There are 9 hidden switches. A switch that is on adds its own fixed numbers to the row, and there is some noise. The rows also spread widely along 15 directions, which tell nothing about the answers.
In the rows, 128 means zero.
Known rows, each followed by its switches (1 for on, 0 for off):
[124  88 139 155 116 117 132 111 123 183  98 115 119 111 146 126 125 102
  80 133 149 121  74 130 179 135 137 135 136 125  93 120 143 132 110]
1 0 1 0 0 1 1 0 0
[178 121  96 138 136  54  92 107 139 237  79  71 110 137 161 140 199  52
  91 128 170 145  77 124 136 150 123 144 141 139  56 138  85  84 114]
1 1 0 1 0 1 1 1 0
[109 139  98 141 111 178 105 146 136 136 117 148 113 126 140 134 123 152
 179 111 132 120  54 175 119 123  70  83 133 143 113 120 146 108 145]
0 1 0 0 0 1 1 1 0
[111 121 137 133 146 116 125 174 191 126 122 129 129 136  78 181 110 144
 132 100 133 168 110 132 137  95 118  91 134 148 172 125  92  93 132]
1 0 0 0 0 1 1 0 1
[153  73  87 131 132  85  87  96 158 163 131 131 112 124 138 107 163 100
 139 132 164 108  81 143 152 169 185  94  96 140 100 199  75 106 153]
0 0 1 0 0 1 0 0 0
[108 135 144 126 112 113 109 144 184 104 136 157 138 101 119 107 120 124
 133 107  60 108  99  70 186 143 175 111 129 153 139 196  77 169 129]
0 0 1 0 0 1 0 0 0
[129 150  53 141 113  88 118 190 121 155  97  94 101 154 134 131 165 107
 127 112  94 140 134 154 161 147 117  92 105  89 132 112  88 165 141]
0 1 1 0 1 1 1 0 0
[162  98 162 149 101 123 164 119 175 112  87  82 105 107 112  62 143 132
  66 105 116 131  57  69 204 153 134 161 123 141 120 158  90 226  91]
1 1 1 0 1 0 1 0 0
[ 94 141 131 153 114 150 106 201 171 132 129 163 159 126 110 168  99 153
 183 111  95 136  27 177 116 101  78  70 139 134 163 113 124  85 138]
0 0 1 1 1 1 1 0 0
[117 143 148 118 104 152 120 126 120 158 112 122 130 128 157  98 115 137
 119 144 120 114 134  87 160 125 131 134 164 107 111 128 138 150 114]
0 0 1 0 0 1 0 0 0
[131  91 135 166  72 109 125 149 110 184 112 130 124 109 137 121 114 125
 107  96 101 145 110 132 171 145 134 156 153 133 113 152 169 125 149]
0 0 1 0 0 1 0 0 0
[109  74 100 166 148  76  65  86 202 236  83  83 119 148 155 122 159  85
  76 151 178 152  83  98 176  90 151 114 182 157  63 178 107 134 135]
1 0 1 1 1 1 1 1 0
[120 178 150 155 140 102 119 120 118  95 111 116  95 102 172 108 192  87
 110 122  81 146 156 110 122 124 100 164  69 147 106  97  89 115 100]
1 0 0 0 1 0 0 1 0
[103 145  72 170 116 122 121 165 153 114 104 125  86 149 137 135 133 136
 152  89 105 138 149 166 159 125 102  86 114 112 121 111 123 131 128]
1 0 0 1 1 1 0 1 0
[148 155 134 145  91 120 100 150 157 114 157 108 153 127 155  96 150 121
 179  99  97 128 105 135 124 151 141 125 125 121 137 136  57 123 103]
1 0 0 0 1 1 0 1 0
[ 83  94  64 150 157 103  91 184 134 183 130 109 114 148 132 156 140 105
  80 161 131 159 106 186 148 106 119  69 103 130 138 131 145 141 184]
1 0 0 0 0 1 0 1 0
[153 142 139 127  97 110 122 170 119 203  68 119 126 150 105 148 115 118
 137 109 162 135 182 127 186 169 134 112 165  84 142  74 125 127  89]
1 0 1 0 0 1 1 0 0
[138 133  88 134  93 115 107 166 151 160 114  87  85 193 133 101 121 168
 157 102 132 160 219 121 125 132 122  97 147  95 120 147 102 132 153]
1 0 0 0 0 1 1 0 0
[120 117  86 132 133 139 117 153 132 140 136  91 107 157 160  87 139 153
 122 157 139 138 123 137 159 114 121  88 106  96 131 133  92 149 134]
1 1 1 0 1 1 0 1 1
[108 127 114 111 137 148  99  94 170 152 122  52 133 133 141 100 186 105
  84 132 133 164 125  96 112  64 119 158 167 154 110 142  90 171 163]
0 0 0 0 0 1 1 0 0
[ 93 124  79 187 130 116  84 157 141 166  87 151  99 125 150 132 136 123
 149 123 126 144 148 184 165 130 104  81 109 146 126 105 166 141 147]
0 1 0 0 0 1 0 1 0
[205  90 149 138  85 142 127 169 114 210 119  43 148 160 143  60 152 146
 121 153 193 149  60 165 122 163  99 135 134  76 142  98 100 158 115]
1 0 1 0 1 1 1 0 1
[128 141 100 106 168 126 141  88 160 114  81  94 109 126 115 149 158  88
  91 129 178 111 117  94 179 132 143 124 143 117 113  95  98 168  76]
0 0 0 0 0 0 0 1 0
[ 94 135  96  85 157 130 132 132 115 178 100 104 109 152 132 143 130 104
  64 161 149 103 119  99 185 115 139  88 156  98 101 130 119 167 132]
1 0 0 0 0 1 1 0 1
[159 110 125 157 139  72 128 131 150 147 102 113  99 136 135 130 156 120
 112 132 153 146 109 130 135 146 124 135  94 122 116 128  98  81 109]
0 0 0 1 1 1 0 0 0
[151 123 150 145 122 156 120 122 111 147 103 122 108 119 158  93 148 140
 145 143 166 128 111 151 123 138  91 132 104 118 120  88 136 106 115]
0 0 1 0 0 1 0 0 1
[132 140  80 106 126  94 141 133 168 124  95 111 136 117  78 187 148  80
 128  65 119 128  82 114 190 136 161 113 165 124 135 134  61 136 101]
0 1 1 0 1 0 1 0 0
[136 160  96 151 137  93 113 133 144 142 114  83  99 162 195 136 123 117
 132 151 133 116 116 104 122 127 115 109 132  77  78  98  98 112  63]
1 0 1 0 0 1 0 1 0
[122 149 138 160 132  84 107 134 160 186 103  88 120 161 175 169 105 127
 123 142 138 157 117  90 102  81  99 132 183 102  84 105 113  59  76]
1 0 1 0 1 1 1 0 0

New rows, each followed by its switches (1 for on, 0 for off):
[154 103 106 143 130  78 127 113 141 163  99 116 121 110 141 116 165  88
 103 123 139 118 101 126 191 162 167 131 102 122 110 134  93 127 105]
0 1 1 1 0 1 0 0 0
[ 98  94 128 154 136 119 113 100 184 142 139  95 151 125 128 144 121 115
 110 115 156 154 130 120 167  86 168 131 151 138 139 110  97 120 103]
1 0 0 0 0 1 1 1 0
[129 138 190 175 108 127 126 182 176 129  99 158 134 119 106 144  82 173
 172  98 114 155 116 118 142 127  97 119 135 137 170  89 129  97  87]
0 0 1 0 0 1 1 0 1
[158 123  86 124 121 130 108 119 178 137 100  96  96 147 103 151 160 118
 164  74 167 147  79 159  89 128  93 104 154 150 100 152  95  95 149]
1 0 0 0 0 0 1 0 0
[122 129 153 138 151 129 111 159 157 161 114 126 149 137 117 163 128 137
 141 158 168 151  69 139 129 105  92 105 125 118 155  74 104  63  96]
0 0 1 1 1 1 1 1 0
[106 147 123 179 108 150 160 141 113 106  95 117 115 123 158 118  95 137
 141 100 122 117 178 155 181 122 120 123 132  78 136  32 157 162  61]
1 0 1 0 0 0 0 0 1
[141 167 108 163  79 120 111 162 108 171  93 111 116 141 166 114 141 113
 173  83 107 125 163 167 137 155 105 116 145  98 103  82 125 138 108]
1 0 0 0 0 1 1 0 1
[103  87 135 133 127 127 166 106  89 125 120 136 103 113 123 124 120 139
  83 136 154 135 187 120 210 124 167 145  96  97 147  95 137 106 113]
0 0 1 0 1 1 0 0 0
[ 90 106 128 208 116 127 108 122 175 124 119 145 125 103 144 156 102 130
 166  78 122 159  93 164 143  81 110 123 154 162 120 115 147  74 109]
1 0 1 0 1 0 0 1 1
[124 170 138 102 124 140 138  99 111 129 104 119 103 132 153 137 135 122
 128 121 133 108 140  84 134 123 116 143 148 106  87 102 110  98  91]
0 0 0 0 0 1 1 0 0
[132  66  96 169  84  92 163 128 145 132 179  71 116 152 157 155  71 158
 105  90 120 148  49 114 133 104 152 151 150  91  92 156 113  67 105]
1 0 1 0 0 1 1 1 0
[ 95 132  66 132 168  80  99 139 162 160 127 108 117 152 152 159 140 109
 116 146 120 138 116 124 136  93 143  81 125 124 112 144  83 113 137]
0 1 0 0 0 1 1 0 1
[189 106 142 191  47 142 197 134 116  97  89  89  63 143 139  78 106 187
 146  55 132 137  99 137 144 167  75 169 112  85  94  97 144 119  78]
1 0 1 1 1 0 1 0 0
[116 104  73 137 133 153 131  66 119 138 111 103 118 116 171 106 155 105
 123 139 181  95  98 161 182 119 153 113 128  99  95  98 119 145 103]
0 1 1 0 1 1 0 0 0
[ 83 103  94 152 131 111 122  74 118 141 140  83 116 128 188  87 144 107
  76 138 117 138 189  84 184  88 184 161 137 112  92 131 119 164 121]
0 0 1 0 0 0 0 1 1
[134 130  85 125 109 121 114 136 118 135 127 100 122 115 129 135 178  89
 130  92 107 144  96 149 131 136 121 137 123 135 116 133 106 125 153]
0 0 1 0 0 0 0 1 0
[127 124  98 132 107  95 130 130 111 159 141  91 132 124 161 107 152  95
 104 106  98 125 127 128 168 134 167 136 123 111 108 138  80 143 125]
1 1 0 0 0 1 1 0 1
[110 139  76 122 107 175 134  91 151  96 117  79  96 137 169  88 139 127
 122 107 118  99  99 112 152  99 124 116 161 106  77 142 109 195 121]
1 0 1 0 0 1 0 0 0
[ 98 124 153 217  90 113  92 145 154 177 108 146 169  74 161 150 126  80
 144  75  86 146  58 188 146 104 113 145 176 177 119 110 163 115 117]
1 0 0 0 1 1 0 0 1
[122 148 137 189  87 100 117 155 159 145 116 120 155 107 151 157 122 109
 154  64  76 158 112 147 124 111 113 161 167 140 128  98 137  92 103]
0 0 0 1 0 1 0 0 0
[103 145  63 172 129 113  76 160 181 164  76 114 115 133 154  96 171  90
 135 118  97 114 101 147 189 136 122  76 135 136 105 133 114 228 139]
0 0 1 1 0 1 0 1 1
[ 84 152 119 145 142 101 118 160 126 109 159 152 142 107 161 141 140  94
 125 132  58 110 107 155 139 117 143  99  73 124 135 118  93 102 127]
1 0 0 1 0 1 0 0 0
[ 91 155 135  94 170 128 108 113 145 154 124 126 135 134 147 138 146 117
 106 160 132 133 160  81 137  78 137 119 150 132 120 129  98  91 128]
0 0 0 1 0 1 0 0 1
[135 115 121 128  98 144  99 110 135 191  96 145 125 123 125 109 146 108
 152  97 153 110  95 154 153 151 126 104 162 152  85 164 135 115 153]
1 0 0 1 0 0 1 0 0
[143  97 145 184  71 167 123 136 105 135  98 133  91  98 145  58 157 146
 144  95 109 137  69 181 125 157  64 145  84 159 105 128 173 159 169]
0 0 1 0 0 0 1 0 0
[144 179 135 115 125 154 105 128 108 157  74 159  93 136 139 124 153 135
 198 115 181 117 171 148 151 158  88  89 121 117 113  73 100  65  90]
1 1 0 0 1 1 1 1 1
[148 128 130 147 111 125 123 150 130 165  82  89 115 117 117 151 161 105
 107  98 140 173 109 137 137 125  85 164 147 132 130  85 140 119 122]
0 0 1 0 0 1 0 1 0
[125 133 129 127 110 140 141 170 146 109 162  98 159 147 115 134 104 156
 151 110 114 146 111 137 109 118 127 120 136 100 170 105  97 123 118]
0 0 0 0 0 0 1 0 0
[ 74 123 134 110 125 182 120 173 129 139 144 148 135 139 109 131  91 172
 134 136 121 138 133 130 171  91 119  76 136 119 168 119 126 124 152]
1 0 1 0 0 1 1 1 1
[109 111  75 152 123 128 132 140 126 101 167 104 117 146 161 118 121 150
 149 132 121 128 140 167 127 113 144  99  86  80 142 106 104 114 130]
0 0 1 0 0 1 0 0 0
[113 135  93 148 111 127  96 131 153 177  82 137 124 141 134 159 111 124
 170 108 158 123 128 148 159 124 124  91 192 111 111 117 143 107 112]
0 0 1 0 1 1 0 0 0
[193 120 127 187  89  67  93 172 135 201  94 128 100 139 174  97 128 127
 154 128 125 122  28 157 106 200  85 110 122 134  72 183 137 105 119]
1 1 0 0 1 0 0 0 0
[117 149  92 121 143 146 143 131 133 139  65 110  90 150 135 152 107 129
 110 143 162 103 102 113 161 126  96  94 169  87  95  93 163 164  89]
0 0 1 0 0 0 0 0 0
[160 133 155 103 144 127 149  87 126 139 104  90 133 147 128 124 129 129
 131 151 211 121 182  89 154 141 160 143 132  68 139  51  80  97  40]
0 0 1 0 0 0 1 0 0
[161 132 117 114 116  85 136 188 120 167 112 113 105 142 109 156 133 113
 101 106 110 146  83 120 127 158 108 121 140 127 116 169 116 108 145]
1 0 0 0 0 0 0 0 1
[ 97 163 121 141 151 134 101 138 152 138  87 128  96 104 155 136 170  96
  95 134  96 140  59 119 135  97  64 119 127 175  92 138 128 139 136]
1 1 0 0 1 1 0 1 0
[114 154 185 126 130 159 136 101 110  96 108 181 136  84 144  92 126 120
 152 147 131  75 126 110 191 161 148 122  94 115 140  85 114 133  64]
0 0 1 0 1 0 0 0 0
[147 144 138 130 133  53  96 136 127 198 135 101 142 150 178 130 138  91
 121 152 128 124 143  93 131 146 168 125 133  97  98 132  64  84  87]
1 0 0 0 0 1 1 0 1
[139 137 183 142 115  71 132 160 122 150 121 155 131  90 114 171 140  86
 101  98  76 144  45 113 128 150 112 156 110 167 119 153 103  58 119]
1 0 0 0 1 0 1 0 0
[131 133 138 161 137 122  92 134 134 170 145  72 149 143 208  89 144 138
 131 188 138 160 128 132  77  85 103 143 118 103 126  87 109 103 108]
0 1 1 0 0 1 0 0 0
[116 106 140 158  71 152 130 152 107 159 115  93 114 129 124  91 142 144
 109  89 111 184 158 136 155 111  99 161 142 134 134 120 146 145 161]
1 0 1 0 1 0 1 1 0
[114 114 131 108 126 164 121  78 109 108 160 122 120 102 165  82 170 122
 124 143 127 116 116 124 127 107 141 143  91 135 112 144  95 103 153]
0 0 1 0 0 1 0 0 0
[164 127 114 137 131 108 118 111 151 121 137  78 135 138 158  95 160 112
 144 141 162 119 130 120 150 158 167 129  97  83 136  88  56 138  69]
0 0 1 0 0 1 0 1 0
[109 130  80 108 133 120 124 151  90 126 157 159 115 150 139 128 139 135
 165 149 133  92 134 157 170 159 157  62  57  70 137 113  71  71 128]
0 0 1 1 1 1 1 1 0
[114 159 106 150  81 134 118 190  90 133 142 133 138 102 175 108 146  95
 145  99  35 103  63 177 141 147 108 110 108 113 117 124 121 161 145]
1 0 1 0 0 1 0 0 1
[109 146  93 114 128 152 111 122 113 141 120 124 123 141 154 115 150 117
 154 146 150  96 113 141 165 138 132  87 118  88 117  95  93 135 109]
0 0 1 0 1 1 1 1 0
[121 121 137 154 150 107 157 137 137 122 107  93 123 113 139 159 126 114
  75 135 131 144  93 116 156 105 121 151 119 106 140  69 124 126  79]
0 0 1 0 0 1 0 0 1
[155 115 197 132 100 177 120 138 144 196  91 114 160 122 121  84 117 140
 118 144 174 127  53 111 166 145  96 136 173 128 126 104 144 154  93]
1 0 1 1 0 0 1 1 0
[152 114 101  97 107 135 200 137  88 104 113  92  66 156 103 151 111 156
  93  97 155 125 137 112 168 145 124 130 109  59 118  98 112  99 104]
1 0 1 0 0 1 1 0 0
[129 118 109 103 141 142 148  91 120 152 101  77 111 120 149 104 169 104
  54 151 152 125  87  84 187 112 129 156 137 112  94 118 114 160 110]
0 1 1 1 0 1 0 1 0
[126  97 135 105 143 128 130 148 133 166 135 125 157 119 104 134 139 107
  89 151 158 122  82 153 173 138 156 101 118 122 156 128 108 124 140]
1 0 0 1 0 1 0 0 0
[111 108 114 159 111 127 149 142 124 121 167 127 140 125 185 103  86 161
 127 142  91 102  53 127 155 114 144 116 113  92 115 137 121 110 102]
0 1 1 1 0 1 0 0 1
[105 130 104 124 137  95  93 145 118 211 108 148 109 162 167 154  88 135
 130 167 143 115 134 102 146 124 134  80 172  98  86 156 149  77 127]
0 0 1 0 0 1 0 0 1
[134 134  86 180 133  95 109 107 202 107  86  83  97 127 141 153 169 104
 149  77 135 160 110 140 118  98 108 136 140 140 108 107  87 114  99]
0 0 1 0 1 1 0 0 0
[106 140  97 126 153  99 130 157 165  83 131 132 129 108 104 125 168  94
 116 106  82 132 147 126 202 135 170  95  61 135 174 122  45 158 119]
1 1 1 1 0 0 0 1 0
[138 123 105 124 151 123 151 125 148 147  69  77 101 138 107 164 154 104
  92 117 187 141  97 136 169 111 108 117 144  98 124  68  99 134  87]
1 0 1 0 1 1 1 0 1
[123 152  99 122 128 153 126 124 157 105  86 131  78 127 127 139 138 138
 152  97 134 125 123 130 143 115  94  96 133 131 109 125 112 117 121]
1 1 1 0 0 1 0 0 0
[108 151 110 102 121 134 133 143 134  97 127 134 102 127 109 114 148 129
 131  92  79 123 138 101 153 132 132 110 112 140 130 162  87 157 158]
0 0 0 0 0 0 1 0 1
[ 46 187 132 160 113 173 155 130 102  80 117 146 115 105 182 127 108 139
 125 104  44 119 127 100 162  64  81 148 150 116 100  76 163 127  96]
0 0 1 1 1 0 0 1 1
[120 138 120 150 152 104 106 136 184 123 108 108 151 110 134  93 178  75
 124 126 106 105  94 137 181 136 161  91  90 131 140 108  51 202  97]
1 0 1 1 0 0 1 0 1
[ 92 170 149 130 143 165 135 131 124 146  83 106 134 111 160 120 143 120
  92 151 118 141 149 101 159  73  89 148 152 114 131  51 146 149  93]
0 1 1 1 0 1 0 0 0
[119 105 133 123 141 105 112 138 147 142 149 122 156 121 124 119 136 114
 109 159 140 130 116 111 189 138 183 112 106 110 167 128  73 134 108]
0 0 1 0 1 1 0 1 0
[ 77  98 102 162 112 148 134 125 182 111 105 172 108 127 106 131  61 155
 146  91 128  90 103 139 211 134 159  59 154 136 120 159 156 176 120]
1 0 0 0 0 0 1 0 0
[134  88  73 160  66 162 112 134 164 162 101  68 116 161 121  78 134 158
 151  82 161 152 130 154 178 128 124 115 178 106 126 129 127 203 148]
0 0 1 0 1 1 1 1 0
[111 146 122  93 154 139 120 114 137 142  91 145  87 139 105 148 165 121
 124 124 160 133 146 121 144 109 106  95 117 139 112 130  93  69 146]
1 0 0 1 1 1 1 0 0
[155 102  73 124  94 131 150 149 105 141 113  81  79 152 108 125 162 141
 122  75 143 156 119 167 128 143 100 133 117 111 118 132 118 124 175]
0 0 0 0 0 1 1 0 1
[139 137  98  93 133 136 113 174 112 195 104 103 127 166 122 101 156 135
 122 161 156 132  95 124 164 145 102  82 132  94 131 131  96 144 143]
0 1 1 1 1 0 1 1 1
[146 111  93  85 126 144  87 124 124 208  80 109  95 160 114  95 180 115
 125 150 197 119 134 140 165 154 126  74 140 115 103 159  95 149 170]
1 0 1 0 1 1 1 0 0
[157 148 107 100 122 146 125 128 141 135 103 106 122 150 134  88 140 141
 161 142 166  92 134 114 174 168 148  85 118  75 135 100  69 169  84]
0 1 1 0 0 1 1 0 0
